The rows of a group lie close to one hidden flat surface of 9 dimensions, which may be shifted away from zero. Surfaces can cross.
(in the rows, 128 means zero)
Some rows, each with its group after it:
[138 138 121 117 125 130 163 127  90 143 135 126 137  98  57 117 132 116
 120 140 142 101 116] : J160
[138 139 171 170 167 100  75 160 171 107  76 190 166 127 173  63 150  67
  78  77 180 176 116] : J793
[118 135  97 144  95 135 154 135  84 144 150 148 153 177  86  91  96 117
 137  99 134 100  91] : J793
[ 99 149 107  95 163  92  97 125  68 126  77 160 134  89 150  96 133  44
 182 127 100 120 150] : J232
[105 163 148 159 160  78  85 145 156 106 132 119 141 125 139 119 155 126
 113 144 117 134 136] : J757
[140 152 146 128 110 119 130 173 164 115 135 151 141 153 124  82 127 163
  94  81 145 114 119] : J793
[ 91 159 118 185 111  90 102 131 170 120 155 117 147 119 115 126 136 130
 101 150 141 124 121] : J654
[109 135 118 110  86 115 109 134 177 149  86 125 149  79 132  73 143 123
 141 116 198 138 116] : J232
[ 83 198  49 165  96 114 120 123 146 159  94 132 117 159 151  88 158 155
 152  87 121 196 121] : J232
[122  99 177  93 101 136  98  96 197 109 101 125  96  66 186 149 156 136
 123 153 140 146 168] : J654
[194 170 116 127 134 132 182 195 163  66 191 132 138 130  81 145  92 144
  64 116 106  57 132] : J793
[139 131 129 115 150 139 136 152  92 122 133 135 123 153 118 137 140 144
 122 134  91 108 151] : J521
[ 90 100 126 138  63 132 143  92 104 119 141 123 148 147  78  95 147 102
 128 161 129  81 106] : J160
[141 166  92 107 150 117 158 151  92 132 157  98 108 129  86 161 116 170
 148 140  88 105 136] : J654
[157 101 168 146  76 178 159 124 201  73 126 181 130 119 135 123 152  95
  32 125 135 105 137] : J521
[124 119 138 202 149 132 173  89 107  57 180 156 144 214  89 144 125  75
  60 124  58  99  77] : J757
[155  56 221  47 185 145  96 140 105 112 113 146 126  89 184 155 119 128
 135 144 124  97 171] : J160
[182 162 127 109 129 109 144 138  80 115 114 125 113 165  88  99 146 115
 146 122 113 125 140] : J232
[135 113 132  92 153 156 171 105 102 121 150 159 116  66 103 168  84  93
 127 126 109  89 122] : J232
[152 202  94 140 154 122 156 164 124 140 134 133 114 105  88 124 131 152
 112 105 124 146 133] : J521
[121 117 113 132  92 145 148 130  99 169 102 150 158 124  87  78 122  97
 129 115 174 123  94] : J160
[100  64 108  25 118 156 150 143 154 143  82  98 170  95 177  95 120 186
 159 101 154 102  88] : J654
[ 70  71 155  83 151 125  94  94  97 159 141  84 125 119 157 165 114 173
 194 162 119 112 124] : J654
[168 128 185 145 142 136 140  78 124 117 125 164  94  88  95 140 144  67
  92 138 141 151 134] : J232
[120 134 114 136  85 143 102 142  70 176  97 178 110 194 143  72 142 129
 164  93 136 151 151] : J757
[185 106 174 122 113 140 144 123 178 118 123 112 119 118 116 125 137 139
  88 120 177 148 117] : J232
[148 160 125 121 166 124 136 160 150 136 138 108 117  70 113 160 131 155
 111 141 132 131 145] : J793
[141  88 171 114 109 152 119 136 180 137 126 131 136 105 145 123 111 146
 105 122 180 126 123] : J521
[153 163 108 136 110 128 169 118 159 144 176  93  93  83  72 179  99 163
 127 137 150 123 119] : J521
[130 101 121 143  91 132 128  61 105 117 129 122 101 163 127 147 129  87
 154 156 105 140 131] : J521
[114 158  72 142 222 113 148 181 162 111 145  63 173 130 146 180 130 203
  98 124  79 142  99] : J654
[101 154  96 150  90 134 166 105 129 114 132 153 124 161 103 101 151 124
 105 105  95 120 108] : J757
[108 136 123 171 123 132 148  98 119 151 113 162 153 100  75  92 139  76
  97 116 164 140  80] : J757
[121 149 126 147 108 108 105 159 116 107  97 136 155 181 120  57 189 122
 106 134 115 116 140] : J160
[110 111 114 111 107 128 126 121 135 152 126  87 134 145 133 119 142 177
 155 134 142 141 114] : J232
[144 115 169 107 148 133 117 146 136 107 101 139 124 130 150 115 155 140
 103 120 124 127 149] : J793
[101 101 157  82  58 130  93 105 182 122  81 116 108  89 170  97 200 154
 136 163 146 136 175] : J793
[142 144  74 121  45 162 173 102 147 133  96 148  97 142 120  94 152 116
 125 106 133 147 130] : J793
[124 143 134 151 102 157 139 146 140 141 168 155  95 179 136 143 130 198
 103  97 111 139 141] : J757
[ 95 141 150 169 105  93  86 130 159  92 123 156 154 156 143  83 156  97
 102 131 127 118 134] : J757
[111 129 126 130 145 111 126  94  77  96 135 122 113 167 123 143 147 104
 147 157  59 108 140] : J160
[ 97 163 103 186 144  96 100 137 176  85 125 122 149 144 158 127 166 107
  90 142  93 147 136] : J654
[129 138 111 111 142 121 131 120 115 146 108 126 128 104 129 120 128 116
 152 119 133 138 127] : J232
[155 103 109 114 100 191 181  78 129 142 111 129  76 165 149 159 147 159
 122 104 102 177 126] : J793
[113  72 212 114 191 120  88 149  82 127 140 136 165 187 156 123 123 156
 125 118 117 106 113] : J793
[142  85 115 118 123 169 159 100 130 128  76 133 147  92 124 124 152  67
 104 147 139 137 114] : J654
[122 132 128 125  88 126 117 127 156  97 109 140 126 158 160  98 161 131
 120 124 107 129 149] : J793
[110 164  95 160  81 111 140  75 147 152 148 113 100 152 112 117 107 137
 166  97 155 173  88] : J521
[122 151 112 145 145 117 137 116 109 122 133 118 129 141  99 139 149 128
 116 142 102 134 125] : J160
[144 160 107 155 111 141 183 142 144 106 209 110 112 151  69 178  93 186
  92 134  97  88 118] : J654
[121 158 135 150 192 126 114 164  99 101 101 166 134 155 153 123 185 131
  79 126  54 134 161] : J521
[ 75 127 128 166 122 122 133  82 137 133 129 139 143 110 109 118 159 103
  97 138 129 138  95] : J757
[175 139 116  89 188 109 136 151 104 111  98 126 134 135 154 124 128 113
 148 105  99 149 133] : J232
[173 142 135 139 177 137 163 124 108  84 126 138 109 167 121 154 147 120
  85 124  67 137 134] : J160
[119 155 128 135  97 120 127 145 235  95 140 113 127  66 127 140 151 157
  78 149 144 110 145] : J654
[126 100 150 106 143 145 133 152 123 151 161 104 137 113 117 155 110 188
 126 140 139 100 125] : J160
[124 109 123  77 137 103 140 135 133 124 149  56 160  68  86 140 102 144
 163 164 152  73  97] : J757
[143 178 101 133  92 109 134 140 125 119 117 140 112 138 108  91 143 108
 138 112 125 132 140] : J521
[101 175 108 148 116  87 111 102 151 145 153  84  97 122 118 143 122 166
 164 131 130 162 124] : J521
[135 129 171 132 236 109  82 146 121 150  94 122 132 110 167 158 155 144
 120 119 131 189 136] : J793
[159 180 133 102 119 112 152 134 101 134 107 178 120  43  54  81 128  51
 124 116 164 103 135] : J232
[114 192  49 128 113  89 133 162  84 150  82 130 171 114  90  39 160  81
 168 124 135 114 120] : J654
[134 143 119 147 178 119 112 103 112 145  67 158 121 109 160 114 151  68
 135 106 136 209 130] : J232
[127 126 124 117  90 132 151 167  92 150 147 101 168 138  34  90 157 171
 112 163 146  64 113] : J160
[114 128 163 175 138 104  82 116 187 127  97 148 154  95 161  93 149  82
  88 117 181 175 114] : J757
[125 155  85 178 169 120 131 134 150 100  95 134 156 155 155 123 153  94
  94 112  95 170 114] : J654
[ 58  92 151 197 103 115 100  79 154  72 154  84 148 217 139 144 204 156
  82 200  70 113 119] : J160
[135 109 155 136  75 139 137 141 142 121  99 147 168 128  86  63 173 103
  76 131 168 102 111] : J160
[130 211  95 159 125  95 135 141 177 118 149 126 102 150 129 119 137 173
 120  81 112 164 125] : J521
[119 123 113 122 107 138 133 136  55 139 152 138 117 214 116 121 120 158
 159 119  84 100 140] : J757
[112 151 158 139 174  73  64 172 125 123 140 109 140 126 150 130 127 143
 144 153 129 127 155] : J757
[132 168 124 152  92 124 140 139 205 128 145 141 116 137 132 105 120 175
 100  71 169 156  97] : J521

New rows. What belongs after each?
[187 129 135  72 146 129 158 156 111 107 111 136 136 104 109 106 110  97
 137 112 135  95 133] : J232
[164  92 108 117 139 163 190  95 164  47 138 105 109 222 186 175 116 149
 102  93  45 145 103] : J757
[105  88 142 104 127 121 122 108 173  95 132  77 143 112 152 146 130 140
 138 156 122 107 105] : J757
[122 111 103 152 115 165 161  93 138 145 150 120 119 130 123 173 109 138
 115 130 128 144 103] : J793
[128 128 137 163 169 129 131 119 112 103 146 129 123 189 142 156 125 132
 106 120  80 142 120] : J757
[128 191 103 113 157 101 153 110 120 149 150 112 102  40  65 158 116 123
 151 146 125 120 127] : J160
[151 157 118 126 161 127 140 158 101 119 132 136 116 114 106 146 146 133
 109 136  94 124 155] : J521
[ 84  51 130 133  28 186 182  46 190 109 123 139 137 128 129 113 139 120
  86 120 149 110  67] : J757
[123 122 156 132  74 134 127 119 233  82 151 118 108  88 146 147 149 157
  80 164 123 102 154] : J654
[100 183  75 149  96 113 161 116 141 128 174 114 110 128  91 140 113 147
 141 127 108 117 111] : J160
[123 179 113 137 179  98 108 128  95 145 140 107 103 122 123 159 130 149
 158 136 100 158 148] : J654
[ 92 101 137 124  76 127 130  92 113 127 120 139 143 120  99  92 144  84
 138 152 140  89 114] : J160
[108 145 110 142  71 134 161 154 192  85 197 111 135 187 118 125  98 200
  95 106 104  72 103] : J654
[130 147  99 112 122  79 139 138 132  59 120 108 168 151 113  82 130  89
 141 135 106  88 107] : J757
[106 125 109 143 148 118 119 101  69 137  91 143 134 166 148 105 150  91
 153 120 106 162 117] : J757
[158 111 128  97 110 152 154 134 137  85 136 117 109 129 127 152 145 140
 115 160  89  93 167] : J793
[156 101 116 111 145 157 148 126  91 151 123 118 115 163 140 151 111 150
 154 108 122 147 119] : J757
[ 56  62 174 117 186 140 103 104  68 176 156  91 143 120 135 186 124 187
 150 165 114 117 103] : J521
[119  74 136 149 119 158 118  71 128 109  92 145 116 175 193 136 157  99
 119 127 107 174 126] : J793
[ 72 132  61 139  76 129 142 102  91 165 158 124 124 178 123 123  77 151
 194 108 123 115  94] : J160
[133 192  93 121 144  92 113 153 144 102  94 107 119  74 122 121 184 121
 126 169  97 130 181] : J654
[ 93 121 103 159 132 111 129 114  92  90 166 118 137 235 143 139 123 137
 142 139  53 104 119] : J654
[ 70  78 152 133 102 159 144 104 125 171 149 138 160 134 103 112 112 167
 110 103 167 111  63] : J521
[ 72  89 131 140  67 133 135  38 103 155 129 129 141  79  69 111 132  50
 151 173 165  95  90] : J160
[103 110 124 165 155 131 113 104 115 132 119 121 132 165 156 148 140 123
 120 130 103 166 110] : J160
[121 222 151 226 153  68  77 112 158 103 209 117  64 126 101 200 137 146
 103 179  89 156 181] : J654
[ 67 138 133 108 107  91  74  82 139  89 109 155 100 118 199 112 127  68
 196 132  93 121 168] : J160
[140 184 129 156 117 115 134 144 198 125 173 134  99 129 136 135  97 182
 105  76 147 155 121] : J654
[138 108  90 113 176 146 161 132 100 128  79  98 161  86 120 151 158  91
 113 162 104 135 117] : J654
[ 87 148  89 137 180 101 117 141  69 165 150  75 161 111  84 149 119 155
 165 164 113 110 111] : J654
[113  90 138 102  92 156 136  93 156 132 125  95 108  98 139 163 155 164
 128 169 125 122 141] : J793
[117 124 117 139 136 137 153 106 129 121 137 122 131 134 118 144 129 126
 118 125 111 130 103] : J757
[170 134 132 117  96 125 127 146 164  92 138 128 105 177 166 112 114 148
 137 101 127 137 151] : J521
[122 129 117 149 140 149 149 108  80 148 103 157 132 126 100 123 148  86
 108 131 112 143 117] : J521
[158 166 106  94 107 125 145 135 109 134 127 136  91 122 110 117 125 136
 155 116 117 120 153] : J654
[ 82 136 128 127  71 119 130 133 145 106 170 121 119 168 120 125 142 190
 124 149  96  71 147] : J757
[133 136 147 114 121 126 115 137 147 113 100 151 130 104 143 100 143 101
 117 117 134 129 148] : J160
[151  94 136 104 140 158 140 116 111 125 100 122 122  77 118 157 144  89
 120 168 123 120 151] : J793
[108 103 149 164 124 141 132 100 144 111 133 146 139 152 131 129 130 104
  91 125 128 140 106] : J757
[146 129 167 115  82  84  84 135 171  83 106  90 127 171 146  65 189 142
 128 150 143 129 156] : J232
[118  98 133 176 167 149 141  88  93 146 175 105 121 148 101 203  93 128
 120 149 113 131  98] : J654
[158 199 106 122 153  89 117 177 164 111 107 124 122  56 122 121 160 116
 112 142 121 130 180] : J793
[167  81 151 136 169 155 151 121  80  81 129 156 137 212 153 148 114  94
 103 118  73 123 124] : J793
[ 98 106 134  88 158 123  97 111 121 132  95 113 121 136 191 134 133 147
 172 123 106 160 131] : J654
[139 129 127 154  81 145 167 144 143 163 129 125 171  98  45  89 149 134
  70 133 199 112  83] : J160
[151 138 110 123 109 163 146  98 156 106  80 139  71 179 196 129 182 158
 113  96  79 208 158] : J793
[122  99 112 125 106 130 137  93 161  85  87 134 138 166 174  91 145  85
 125 106 116 144 101] : J757
[119 141 139 108 153 114 101 115 147 133 102 118 108 107 173 136 137 147
 156 119 124 162 154] : J654
[ 64 185 100 170 140 111 106 111  69 185 114 154 110 127  99 112 177 142
 140 127 103 160 137] : J757
[155 133 117 107 160 139 134 112 123 115  93 112  94 114 159 170 170 126
 122 151  80 167 171] : J793
[130 134 115 134 134 130 121 164 113 137 123 127 145 174 133 108 138 170
 123 113 122 128 122] : J160
[ 93  76 136 111 141 141 133  73 150 117 123  81 135 112 155 171 135 140
 137 162 116 130  94] : J757
[168 171 115 132 169 122 139 152 116 107 122 138 106 148 129 142 146 129
 114 118  87 148 162] : J521
[103  73 146 161 138 148 123 103  97 166 116 107 159 151 114 141 143 130
 111 152 150 145  89] : J160
[169  91 161  85 128 135 139 126 118 136 114 106 139 102  98 120 122 115
 141 144 174 115 110] : J232
[148 159  78  65 133 130 162 165 112 145  83 132 130 124 132  85 124 148
 165  74 123 140 122] : J654
[ 83 144 140 149 169  81  95 100  80 130 124  84 142 103  81 141 188 120
 134 207  98 122 142] : J160
[ 55 131  95 200 178  82  92 126  81 140 147  79 187 128  94 161 146 104
 134 207  97 113 102] : J654
[215 178 113 131 101 107 124 159 192  52 110 146  82 183 180 102 133 111
 115  93 105 164 184] : J521
[117 123 120 152 162 131 129 113 114 140 126 113 141 129 128 153 126 118
 123 131 120 152 110] : J654
[ 98 115 134 120 122 126  98 110 143 144 109 148 130  95 155 113 115 100
 151 118 150 141 131] : J160
[ 81 113 136  77  84 123 105 121 102 162 121  92 116 130 116 103 160 199
 179 151 129 100 145] : J793
[127 192  96 126 108  96 138 133 106 147 101 145 140  72  60  68 148  75
 137 130 154 123 122] : J160
[102 100 147 121  70 134 136 136  91 152 169 128 162 132  57  92 107 131
 136 148 166  49 104] : J757
[ 72 155  82 158  46 165 167  93 193 151 159 152 105 122 126 133 122 169
 109 100 133 132 103] : J232
[152 142 117  92 153 133 153 133  82 159 127 139 120  82  94 131 100 115
 154 121 134 111 126] : J160
[ 98  84 130 117  84 156 153 121 188  97 159 105 152 129 132 141 123 168
  98 146 126  83 106] : J654
[138 164 151 112 150 102  96 169 160 125  99 131 125 118 154  91 169 166
 110 104 135 156 153] : J793
[ 86 120  91  73 158 117 132 160 105 176 101  90 172  95 124 103 119 166
 177 112 153 117  85] : J654
[ 74  32 185 100 101 142  85  84 192 104 113 122 156  86 196 135 124 108
 133 160 158 106 120] : J232
[102 154 158 151 162  96  71 149 187 136 114 119 141  74 166 126 153 144
 108 130 159 166 133] : J793
[156 198 130 118 124 104 125 143 176 123 145 128  74  82 120 144 135 161
 125 121 133 144 175] : J654
[139 176  90 133 144 112 155 125 189  96 103 119 125 104 143 118 148 125
 101  95 125 171 110] : J757
[161  77 145 111 133 187 182 139  78 148 143 157 143 141  90 141 111 131
  95 116 132 100 109] : J521
[121  96 137 102 104 138 129 125  51 157  85 160 145 190 120  56 144 115
 154  98 134 116 110] : J793
[114  98 165 136 152 126 103  98 124 114 114 127 136 131 150 143 152 109
 119 152 109 141 134] : J160
[108 115 155 109  97 125 119 127 163 158 153 102 128  73 101 129 114 173
 141 138 192 108 117] : J521
[165  88 137 121 166 142 128 111  86  85  88 140 132 137 150 147 148  47
 116 167  78 120 161] : J793
[141 210  72 143 193  77 117 181  62 110 128 125 137 149 105 123 125 106
 159 129  65 127 157] : J793
[178 106 115 111 170 164 178 114  74 169 115 118 127 125  93 153 105 117
 135 106 147 158  90] : J232
[136 181 129 138 139  80  93 133 129 145  99 101 108 111 107 102 182 140
 146 141 139 180 153] : J232
[ 99 107 117 114 121 143 134 104  96 122 155 130 113 183 150 148  96 148
 160 122  86 107 120] : J160
[ 97  91 100 191 142 136 135 106 110 110 113 106 190 132 102 142 160  59
  91 188 113 113  93] : J654
[122 129  91 118  95 137 150 146 172  60 109 128 146 187 171  93 153 137
  99 109  76 109 128] : J654
[139 152 125 185 141 150 136 117 172 111 122 173 102 169 173 138 151 137
  67  77 103 204 127] : J757
[118 144  78  91 173 146 170 137 111 112 159 132 108 108 142 188  79 151
 147 109  57  93 132] : J232
[186 145 171  90 213 105 117 200  81  96  92 154 142 158 142  88 156 127
 108  96 102 127 155] : J793
